The rows of each matrix lie in a flat space through zero, up to rounding. After each matrix: how many dimensions does the smallest such space have?

[[ 70 -41  29 -25  13  49  -1 -50  -9  24  -7  13  21 -17  -4 -35  11]
 [-41 -59 -12  38 -15 -36  46  -5  14  48  -1  27  43 -20  47 -74   6]
 [ 29 -12 -20   3  -8 -11  34 -12 -13   5  24 -13  17  27  -8 -12  22]
 [-25  38   3  -4  28 -54 -21   7  18 -10  -1  -3 -10  20   9  49 -23]
 [ 13 -15  -8  28  16 -11  48  10  -4  39  14  21  16  21 -15 -12  -5]
 [ 49 -36 -11 -54 -11  64  -4 -61   2 -23  18 -38   1  40  17 -22  44]
 [ -1  46  34 -21  48  -4 -24 -11  -1   9  -4  -4 -10  29 -30  60 -11]
 [-50  -5 -12   7  10 -61 -11  25  58 -25 -16  20  17 -20  58   3  -4]
 [ -9  14 -13  18  -4   2  -1  58  20 -31 -11  20 -10 -26  -8  16  -3]
 [ 24  48   5 -10  39 -23   9 -25 -31  24  30 -27 -19  79 -44  61 -19]
 [ -7  -1  24  -1  14  18  -4 -16 -11  30  -7   7  -3   1 -10  -3 -12]
 [ 13  27 -13  -3  21 -38  -4  20  20 -27   7   0  -5  20  -1  44  -8]
 [ 21  43  17 -10  16   1 -10  17 -10 -19  -3  -5   1   0 -45  47  16]
 [-17 -20  27  20  21  40  29 -20 -26  79   1  20   0  19 -24 -26 -18]
 [ -4  47  -8   9 -15  17 -30  58  -8 -44 -10  -1 -45 -24 -32  43 -24]
 [-35 -74 -12  49 -12 -22  60   3  16  61  -3  44  47 -26  43 -88   3]
 [ 11   6  22 -23  -5  44 -11  -4  -3 -19 -12  -8  16 -18 -24   3  49]]
	8

[[-47 -16   2  14 -12  48 -11   8 -73 -37  13 -85 -26  31  -5 -50 -44]
 [-16  49 -12  40  15  -9  49  17  -4  34  25   6 -33 -24 -16   7  16]
 [  2 -12   4  -6  23 -14   5  16   7  12  24  31   7  -9  -5  14   5]
 [ 14  40  -6   5  19 -44  47  -9  50  32 -11  51   0 -21   5  38   4]
 [-12  15  23  19  34   3  36  16  21  65  52  17 -14   8 -42   5  64]
 [ 48  -9 -14 -44   3   3  -9   4  -3  11 -28  45  30  34  28  30   9]
 [-11  49   5  47  36  -9  14  11  -2  16   7 -43 -22 -36 -16   5  30]
 [  8  17  16  -9  16   4  11  62 -28  -3  54   9  -4  35 -30 -10  27]
 [-73  -4   7  50  21  -3  -2 -28   0  -2   2 -34 -28 -51   5 -13 -74]
 [-37  34  12  32  65  11  16  -3  -2  70   0  15 -18   1  10  27 -29]
 [ 13  25  24 -11  52 -28   7  54   2   0  36  24  11  12 -16  19   9]
 [-85   6  31  51  17  45 -43   9 -34  15  24 -19 -33  -1  -5 -35 -77]
 [-26 -33   7   0 -14  30 -22  -4 -28 -18  11 -33  -5  16  -5 -31 -19]
 [ 31 -24  -9 -21   8  34 -36  35 -51   1  12  -1  16  22   4   1  40]
 [ -5 -16  -5   5 -42  28 -16 -30   5  10 -16  -5  -5   4   0 -19  12]
 [-50   7  14  38   5  30   5 -10 -13  27  19 -35 -31   1 -19 -25  -7]
 [-44  16   5   4  64   9  30  27 -74 -29   9 -77 -19  40  12  -7 -81]]
	9

[[  4   2  20  37  21   6   2  34  22   7 -42  21  16  -1  -8  -1 -32]
 [  2 -18  -3   8  28  22 -19  14  -4 -30 -37  -2 -35 -24 -29 -35 -64]
 [ 20  -3  15 -13  12  18  22  -6 -28   1 -27 -11   1  35 -15 -14   0]
 [ 37   8 -13  25  26 -12   2  -1 -26  37  -8  14   8   1   5   4   3]
 [ 21  28  12  26 -18   0   0  19   1  15 -27  28  20  26   9  11  36]
 [  6  22  18 -12   0 -41  18 -18   6   5  21  13  -6  20   6  19  38]
 [  2 -19  22   2   0  18  11  10  44 -16   3   3  25 -22   0  41   0]
 [ 34  14  -6  -1  19 -18  10 -37   5 -16 -14  -2  35  -9  14  -7  11]
 [ 22  -4 -28 -26   1   6  44   5  22 -26  17  15  15 -29  24  22 -22]
 [  7 -30   1  37  15   5 -16 -16 -26   0 -15  36   8   7 -27 -27   8]
 [-42 -37 -27  -8 -27  21   3 -14  17 -15  24  -1 -10  -7 -24 -18  14]
 [ 21  -2 -11  14  28  13   3  -2  15  36  -1  -6 -18 -20 -30  19  16]
 [ 16 -35   1   8  20  -6  25  35  15   8 -10 -18  47 -23 -27  56  36]
 [ -1 -24  35   1  26  20 -22  -9 -29   7  -7 -20 -23  12 -16 -10 -36]
 [ -8 -29 -15   5   9   6   0  14  24 -27 -24 -30 -27 -16 -20 -12 -48]
 [ -1 -35 -14   4  11  19  41  -7  22 -27 -18  19  56 -10 -12 -14  -9]
 [-32 -64   0   3  36  38   0  11 -22   8  14  16  36 -36 -48  -9  -9]]
	13

[[ 14 -32  -2   1  25   2 -24 -26  -2   9  -4   5  -9  -1 -15  10 -14]
 [-32  82  11  -4 -63  -7  46  45  -8 -18  20  -8  40  14  24 -16  26]
 [ -2  11   7   2 -11   4  -7  -6  -9  -6   9  16  12   4  -5   3  -8]
 [  1  -4   2   5  -2   7  -7  -2  -1  -7   1  18  -5  -5   0   0 -10]
 [ 25 -63 -11  -2  56  -3 -29 -35   8  24 -18 -16 -27  -5 -20  14  -9]
 [  2  -7   4   7  -3  10 -13  -5  -2 -10   2  28  -6  -7  -1   1 -16]
 [-24  46  -7  -7 -29 -13  58  55  15  -3  -4 -43   4   1  34 -22  43]
 [-26  45  -6  -2 -35  -5  55  61  18 -13  -4 -23  -5  -8  40 -26  35]
 [ -2  -8  -9  -1   8  -2  15  18  15   3 -12 -17 -20 -10  14  -9  13]
 [  9 -18  -6  -7  24 -10  -3 -13   3  18  -7 -29  -2   6  -9   7   8]
 [ -4  20   9   1 -18   2  -4  -4 -12  -7  12  15  19   8  -5   3  -7]
 [  5  -8  16  18 -16  28 -43 -23 -17 -29  15  85  -1 -11 -12   7 -49]
 [ -9  40  12  -5 -27  -6   4  -5 -20  -2  19  -1  41  21  -9   6   3]
 [ -1  14   4  -5  -5  -7   1  -8 -10   6   8 -11  21  14  -8   6   5]
 [-15  24  -5   0 -20  -1  34  40  14  -9  -5 -12  -9  -8  27 -18  20]
 [ 10 -16   3   0  14   1 -22 -26  -9   7   3   7   6   6 -18  12 -13]
 [-14  26  -8 -10  -9 -16  43  35  13   8  -7 -49   3   5  20 -13  37]]
	3

[[-38  15  32 -38 -33  45  24 -24  18 -16 -27  32  18   4  -2   9  48]
 [ 15  21  36   0   1  44  23  -9  28 -22  13  59  16  -1 -18  26  -8]
 [ 32  36  25  44  18 -27  17 -37 -16  -2   7  -2 -18  27   7  31  18]
 [-38   0  44 -32 -34  35  11 -53  -5 -20  -8   3   9  27  26   2  51]
 [-33   1  18 -34 -56  39  -1 -12 -18 -26 -11 -21  26 -10 -10 -28  18]
 [ 45  44 -27  35  39 -47  25  12   8   0   2  33 -24 -36 -54  59 -29]
 [ 24  23  17  11  -1  25  22 -19  19 -15  17  26  -1  15   7  25   4]
 [-24  -9 -37 -53 -12  12 -19   8   0 -29 -28 -18  16 -52  -6 -46  -2]
 [ 18  28 -16  -5 -18   8  19   0  -8 -39   9  12  -2   7   8  36   3]
 [-16 -22  -2 -20 -26   0 -15 -29 -39 -33  29 -26 -12  24  40 -18   7]
 [-27  13   7  -8 -11   2  17 -28   9  29 -25 -21  -9   6  -7  20  43]
 [ 32  59  -2   3 -21  33  26 -18  12 -26 -21 -29  23 -17 -14  30  13]
 [ 18  16 -18   9  26 -24  -1  16  -2 -12  -9  23  -5 -23 -16  -6 -13]
 [  4  -1  27  27 -10 -36  15 -52   7  24   6 -17 -23   7  -2  16  27]
 [ -2 -18   7  26 -10 -54   7  -6   8  40  -7 -14 -16  -2 -11  19  11]
 [  9  26  31   2 -28  59  25 -46  36 -18  20  30  -6  16  19 -57  38]
 [ 48  -8  18  51  18 -29   4  -2   3   7  43  13 -13  27  11  38 -32]]
	11
